The rows of a group lie close to one hidden flat surface of 6 dimensions, which passes through zero. Surfaces can cross.
Known rows, each followed by its group:
[  6  27 -15  -1 -15 -29  34   0  12 -13 -15   0  -9]	k_128
[ 28  18 -17  25  34  49  -3  -5 -24 -31 -15  17   6]	k_128
[ 13  -2  10  22   9 -24 -16  -3  35  14 -45 -10  14]	k_760
[ 36   1   8 -16  19   7 -16 -13   6  -1   3  12 -36]	k_116
[ 11  32   9 -12  16 -12  28  12  25 -23 -17 -40  -7]	k_128
[-17  10 -22  26  -1 -21  -2   2   4  -3 -29   8  13]	k_116
[  8   9 -18  -1   0 -21   4  -9 -13  16   9  20   0]	k_116
[ 18  25 -25  17   5 -11   6   3  14 -36 -45   0   4]	k_446
[ 15   3 -36  14   1   2  -2 -24 -33  18  19  52  -6]	k_760
[ -8 -14 -10  -6   9 -32 -35   2  16  24   6  -3  27]	k_116
[-41   6  -1  27 -24  -3  42  -6 -28  12  -6  10 -13]	k_116
[ -7   8   3   9 -13  22  29   1 -16 -22  -8   5 -20]	k_712
[-13   0  27 -41   3 -21  10  12  15  12  34 -36  -6]	k_760
[ 13   5 -19  22  20   7 -28  -4   2 -12 -28  11  13]	k_128
[ -2 -14  23  -9   3  12  -4  -9  -4  13  17   0 -26]	k_116
[  6  -6 -28  36 -16  43   1  -8 -39 -19 -18  52   1]	k_446
[ 26  12 -24  11  13 -13 -19  -9   8  -9 -27  18  -6]	k_116
[-19 -16  59 -15  22  10 -30  24  40  -7 -17 -68   2]	k_446
[ -4 -17 -17  12 -11  -7 -36  19  28 -25 -28  -2  46]	k_446
[-27   7 -14  16 -17 -14   9  -7  -4 -28 -37  10 -37]	k_712
[-24   3 -17  22  -9  -7   9 -24 -31  13  -4  34 -38]	k_760
[ -2 -15  16 -26 -15  10   6  12  -3   7  40 -14  16]	k_446
[ 25   2  16  22 -18  38  44 -22 -33  36  13  42 -12]	k_760
[ 38  30 -29 -22   8 -23  20   6   6 -17  15   3  19]	k_446
[ 20  11 -23   3  12 -13 -14   3  14 -10 -14   2  21]	k_712
[  1  13 -16   5 -23 -17  34  -7  -5  -6  -5  19 -13]	k_128
[ 24  30  14 -15  44  19  19   0  -9   2  23 -26 -15]	k_128
[-25 -44   8 -20 -21  45 -40  14 -17 -21  36   0   6]	k_712
[  5 -21  -6   2   9   7 -40   2   3   7   8  10  23]	k_712
[ -5   8  19 -12 -10  11  23  17  12 -26  -4 -31  -3]	k_712
[26  6 13  7 -5 17 24  3  5 -4 -9  4 15]	k_760
[ 17  28  28  -6  31  49  33   2 -18 -12  13 -23 -26]	k_128
[ 33  31   1 -14   3 -16  33  12  32 -18 -13 -21  14]	k_760
[ 14  25   2   0  -4  34  46  12 -10 -39  -2 -10  -5]	k_446
[  3  11  -3 -19 -17  16  37   6 -15 -27  25  -2 -14]	k_712

New rows. What belongs after each?
[20 10 -2 -6  2 -7  8  2  7  1  6  0 11]	k_760
[ 16  12  -1 -35  -7   2  29  21  -1  -6  49 -21  34]	k_116
[-22  28  -1  16  -1 -31  23   0  15 -19 -48 -18 -33]	k_760
[-22  -6 -24  27 -30 -30  -2   3  18 -10 -41  14  19]	k_446
[-10  13 -18  -6 -24 -54  26  -6  10  12   1   5  -1]	k_446
[ 30   8  -6   7  21 -20  -6 -10   9  41   2  10  22]	k_712
[ 28  14  -6   1  35  20 -20  17  18 -36 -16 -26  25]	k_128
[ -1 -11  38  -5   1  28  14  10   0  12  18 -24   7]	k_712
[-21 -19   3   1 -11 -23 -19   0  17  13 -10  -3   1]	k_128
[ 19   1   0 -16  21 -30 -15  -5  13  39  24  -1  22]	k_712
[-12  16   4  -8  -5 -20  19  21  25 -14 -13 -37  20]	k_116
[-37 -17 -17 -21 -27  -3 -15   4 -19 -28  21  14 -32]	k_712
[-26  -5   7   2  -9  -4  13   3  -9  14  10  -3   5]	k_116
[ -7  -5  22 -30 -13 -12  20   8   6  19  38 -23   3]	k_446
[ 28 -16   9 -21  11  18 -25  -5  -5  10  33  12  -6]	k_116
[-12 -23  10   4  -7  21  -8  -7 -24  23  31  14   2]	k_116
[-11 -13  -4  10   1   1 -22   9  16  -6 -21 -11  24]	k_116
[-27 -30 -12  10 -51 -12  -4  -4  -3   2  -7  31  11]	k_128
[ 18 -13 -12  -7  16 -14 -33 -14  -1  45  29  19  26]	k_712
[ -7  21 -23  -6   5 -77  -4 -13  19  14 -18   4 -26]	k_712
[ -2 -20 -16  23 -36  57  -1  27  -3 -60 -20  13  53]	k_446
[ 25   9 -20  -9  12 -41  -9  -8  21  24  -1  11  13]	k_760
[  0   6 -47  29   3 -28 -24 -19  -4  -2 -33  41 -11]	k_712
[ -6  18 -21  -6 -14 -18  36   5 -16   6  22   2  21]	k_116
[ 29  17   7   7  17 -10  26 -17  -9  53  13  16   9]	k_712
[ 36  13 -13 -20   9 -15   0 -16  -3  11  22  21 -18]	k_116
[-57   9  18 -13 -27 -39  51  18  -2  26  29 -42  24]	k_116
[ -9  -6  -6  22   1   0  -7 -21 -21  32  -8  29 -13]	k_712
[ -2  15 -14  22  14 -11   2 -16  -8   7 -26  16 -19]	k_128
[ 30   0  -1 -18   7  13  -3   7  10 -17  16  -7  10]	k_116
[-33 -13  45  40   0  31   0   1   3   8 -43 -14 -12]	k_712
[ -9 -36   0  -2   2  25 -46   4  -9  17  28   9  33]	k_116
[ 13   2 -13  14  -6  30  13 -16 -28  -8   6  34 -12]	k_116
[-39 -22   9   0 -54   1  30   4 -12  16  24  14   6]	k_446
[ -4 -32 -13 -31 -40 -32 -24  20  32   6  27   3  50]	k_128
[-18   5  16 -22   0 -34  10   3  18  25  21 -28   3]	k_116
[-14 -25  20  14   6  22 -36   2  10  -7 -28  -7   0]	k_116
[ -5   6  -9  15 -12  21  18  -3 -20 -12  -3  13   1]	k_116
